The same things were measured in two ways. Each way mixes the same 12 hidden numbers, adds some noise and spreads widely along 6 directions of its own, which tell nothing about the thing.
(in the rows, 128 means zero)
Some things both ways: the first way, then the second way.
[176 121 184  89  84 122 140  71 122  85 179 136 131 122 115 100 113 111]
[122 123 106 105  89 132 191  85  71 111 121 127 146 131 112 137 156  77
  87]

[ 77 192  87 109 184 150  76 185 119 132  91 113 122  80 167 165 158 141]
[145 134  83 160  77 148 136  98  90 133 139 138 138  93  99 162 124  74
  99]

[145 165 138  60 143 130 153 153 164 181 128 129  72 179 214  98 105 116]
[113 128 121 123 122 102 126 117 106  97  96 108 127 124 164 147 122  90
  70]

[ 77  74 113 140 128 133 103 130 190  80 122 184 123 108 136 137 148 105]
[174 101 146 167 132 133 127 125  81 127 131 165 150  95 155 120 186 117
 151]

[ 94 162 139 108 113 128 115 149 192 103 131 222 156 125 182  82 131 106]
[117 127 107 128 113 138 116  92 126 101 118 151 122 116 152 144 108 125
 122]

[121  96 126 147 101  93 127 114  92 133  94  95  71 137 127 139 106 128]
[126 130 124 121 108 134 158  80 137  71 142 146 108 114 136 175 104  90
 115]

[125 179 138 111 200 167  84 163  98 118  36  85 116  94 142 136 132 118]
[124 143 131 166  80 169 128 165 133 170 122 131  97  97 161 138  97 146
 107]

[105 143  65 137 152 117 177 145 113 132 111 123  72 104 129 153 145 160]
[123 133 141 135 125 138 161 148 118 137 104 106 164 101 162 153 149 118
 139]

[115 141 135 120  77 165 161  94 160  63 127 220 144 128 161 134 152  80]
[122 117 149 150 159 118 142 154 122 138 126 133 105 151 132 102 150 119
 147]

[172 157 179 133  72 117 119 115 177 114 157 137 167 170 179 111 128 155]
[114 102  87 140 145 166 178 128 131  95 154 147 137  72 113 231 132  96
 107]

[160 139 145 125 145 152 118  95 106 126  74 104 130 170 139 123 107 130]
[ 72 132 127 104 155 133 116 105 158 115 146 117  89 142 146 133  94 110
 127]

[118 159 164 102 111 141 147 101 124 117  92 120  91 130 158 126 127 105]
[ 72  94  84 115 160 136 151 148 142 196 114 105 160  59 113 111 119 108
 105]

[ 87 195 114 166 116 139 113 170 115 118  78 156  95 140 190 166 137 123]
[ 84 114 103 127 149 128 106 132 143 175 132 140  79 121 130 114  99  90
 116]

[165 100 170 125 102 135 116 108 187  90 174 154 137 135 127 103 105 141]
[117 101 125 103 137 143 157 114 134  69 140 153 128 136 115 200 134 121
 119]

[168 101 192 117  78 111 110  90 154  96 142 170 142 140 124 110  82 110]
[117 140 137 128 120 110 130  95 102 130 118 128 133  76 139 128 118 106
  93]

[143 109 100 114 149 119 105 196 201 122 149 166  98 113 170 147 109 185]
[139 133 153 142 111 152 120 151 107 128 136 132 123  97 114 154 156 144
 120]

[156 103 159 200  99 135 135 124 105  83  81 102 103 145 101 105 106 109]
[ 95 125 123 111 159 139  76 100 168 160 156 144 105 135 156 102  60 103
 128]

[152 157 179 188 143 152 131 130  88 147  82  74 124 202 204 150 124 174]
[ 65  98 134  92 191 106 135  96 147 177 142 107 138  94 167  44 115  65
 120]

[123 115 139 187 126 110 170 134  92 113  99 112  72 144 151 128 116 144]
[119  45 114 121 176 163 239 183 136 121  96 173 152  64 169 194 196 167
 138]

[ 78 166 151  86 120 138  98 145 179 137 130 134 115 156 221 107 158 125]
[112  98  80 135 127 138 134 125  78 215 129 139 167  59 130  91 151  76
 110]

[189  94 162  68 127 119  95  99 176 161 180  99 137 149 150 115 106 159]
[ 83  97  61 114 130 165 169 125 118  94 135 131 129  86 103 212 147  80
  94]

[149 132 130 188 153 149 138  68  23  67  63 109 144  97  56 147 118  93]
[104 116 107 143 135 154 158 123 147 154 121 142  90 148 156 129 111 116
 144]

[175 100  94 151 137 106 141 147 129 113 163 145 125 114 106 136  99 169]
[154 146 124 150 101 138 129 105  68 145 127 129 151 106 115 144 161 106
 123]

[149 115 104 159 183 143 114 152 131 149 111 106 125 145 150 128 113 180]
[ 86  86  94 124 183 154 148 145 144 175 129 133 155  64 157 133 139 131
 139]

[ 97 178 173  80 147 149 105  96  94 149  37  52  85 146 170 106 137  88]
[158 122 154 144  78 150 205 121 122  86  97 141 125 130 170 174 140 117
 120]

[ 85  95 105  96 112  92  98 137 165 160 121  95  44 131 156 122 120 146]
[122 136 117 122  90 160 111  95 136 151 139 135 117 121 115 143 104  91
 144]

[149 149 172 109  94 162 141  70 102 146 102 129 140 138 147 126 127 113]
[104 141 145 126 133 120 179 135 143 120  75 111 131 132 142 115 141  97
 151]

[105 180 104 158 155 145 170 161 156  99 129 197 105 139 186 141 130 154]
[100  89 118 131 157 136 151 137 107 124 123 145 131 108 133 153 149 134
 114]

[165 157 125 192 150 107 155 182 108  91 130 123  99 131 151 165 104 190]
[119 105 115 110 124 141 142 103 109 101 154 136 129 118  98 178 139 109
  92]

[195  62 193  89 106 107 127 104 139 104 126 141 164 138 125  78  98  97]
[134 146 142 103 109 121 105 108 139 129 118 107 132 126 157  87 133 130
 131]

[155 132 106 171 118 111 144 153  99  98 131 152 118 108 133 132 114 140]
[145 128 118 122  98 142 131  50  86 105 130 142 119 179 115  93 157  77
 131]

Other things, the second way, with their names:
K866: [ 88 123  85 153 138 172 140 134 116 208 135 147 131  63 102 116 120 128
 137]
K583: [117  88  85 142 124 176 147 136  99 129 105 179 124 108 106 118 188 116
 149]
K243: [103 102  67 109 121 157 121 114 132  56 169 157  82 136  78 215 125 101
  76]
K45: [100 161 143 169  96 138 164 107 125 114 145 150 121  44 180 152  66  76
 109]
K991: [163 132 192 137  98 105 147 108 124  57 144 133 102 160 147 151 117  99
  96]
K487: [141 126 145 156 133 141 149 153 115 203 130 115 126 111 136 112 145 131
 135]
K683: [ 99 123 125  97 156 117  87  99 135 108 136 134 112 110 132 128 133 104
 135]
K505: [108  96 106 131 131 145 137 129 118 146 136 111 138  96 151  98 157  96
 109]
K981: [131 117 154 102 123 127 141  74 113  85 137 137 144 112 141 101 154 125
 124]
K769: [146 139 186 108 119 138 169 105 119  78 124 132 118 169 154 169 159 132
 147]
K591: [112  96 109 107 146 129 171 109 130  85 119 119 141 138  81 154 159  90
 117]
K555: [120 115 137 153 144 141 165 147  92 221 131 151 105 107 130 140 148 107
 154]
K751: [ 86 107  99  76 182 121 116 109 159 162 118 112 160 132 157 111 116 108
 151]
K721: [137 108 119 120 128 142 160 121 133 167 105  97 158 110 152 102 164 120
 134]
K361: [ 71  88 111 121 187 135 140 177 145 183 140 136 108 107 127 118 130 127
 137]
K964: [150 188 183 135  60 128 120  65 103  59 148 143  79 171 169 140  94 107
 116]
K419: [138 140 125 162 106 135 120 113 125 120 132 131 100 130 143 128 121  93
 120]
K999: [110 132 164 111 140 101 169  96 126  93 121 127 141 110 182 107 110 107
  94]
K97: [121 132 106 195 112 160 126 165 125 154 146 129  99  90  82 143 120 116
 113]
K49: [100 111 169 102 136 137 139 101 140 109 142 113 145 123 174  74 123 122
 108]
K233: [ 90  97  80 147 118 174 190 147 138  97 147 151 102  44 137 195 129 103
  91]
K94: [142 131 143 135 126 121 105  74  88 160 155 132 151 139 159  44 131  72
 124]
K954: [116 145  77 119 122 114  98  60  73 123 123 130 171 111  78 107 148  49
 141]
K919: [113 105  87 156 114 132 112 118 103 129 139 123 110  98  82 110 150  80
 105]
K482: [120 141 137 121 105 146 176  93 138  93 128 110 143 134 172 135 119  91
 126]
K767: [ 96 140  98 135 123 128 125  97 120 151 157 117 132  67 101 131  90 104
 101]
K432: [110 134 115 111 117 149 143 103 138 152 134  99 135 108 175 131 117 111
 117]
K405: [107 131 134 141 111 144 167 100 130 124 146 136 122  75 153 109 105  81
 108]
K13: [142 119 145 132 102 136 160 125 107 183 102 124 141 127 143 109 137 123
 130]
K854: [138 112 108 139 104 205 191 185 165 139 111 159  96 143 160 213 143 170
 165]
K887: [ 87 116  80  90 176 165  99 123 186 147 158 118 107 172  90 147 127 101
 186]
K294: [120 111 153 107 139 134 170 113 148 112 144 130 129 110 165 143 123 134
 116]

Some of these things the first way, each followed by its name:
[151  88 111 128 197 132 128 154 132 126 135 108 117 101 146 164 136 164]  K505
[102 183 163  82 130 137 132 126 144 128  77 155 123 158 231 159 147 104]  K919
[132 141 160 101 161 152  77 113 123 113 111 108 130 113 131 123 110 123]  K13
[139 162 188 178  52 120 137  50 100  73 128 135 145 201 147 131 118 125]  K555
[115 157 128  90 113 140  63 127 187 101 126 165 146 126 154 119 139 140]  K769
[142 160 163 108  93 123 123 141 137  78  93 142 113 131 153 118 132  84]  K243
[193 100 208 174 112  94 168  74  66 104 109  80 133 154 128 154 110 143]  K233
[ 72 146  61 102 144 121 118 162 124 131  94 150  69 104 162 157 127 139]  K767
[ 99 132  89  47 120 147  98 150 196 168 143 148  67 118 194 133 130 131]  K591
[117  95 136 129  91 117 141 133 170  76 150 162  75 102 139 158 130 110]  K991
[162 107 104 109 125 120 131 143 130 142 124  99  80 154 161 126 101 144]  K487
[ 90 121 105 127 115 152  75  96 117  83  83 155 113  73  81 137 128 102]  K866
[119 111  94 129 152 132  99 146 116 102 102 142 108  91 104 134 120 128]  K964
[182  45 103  82  94 122 144 126 192 123 193 175 101  94 133 141  97 128]  K97
[104 153 163 188 116 143 117 105 117 108 118 142 152 123 149 162 148 166]  K45
[114 129 105 148 163 125 113 177 106 130  81  91  72 133 166 142 117 161]  K294
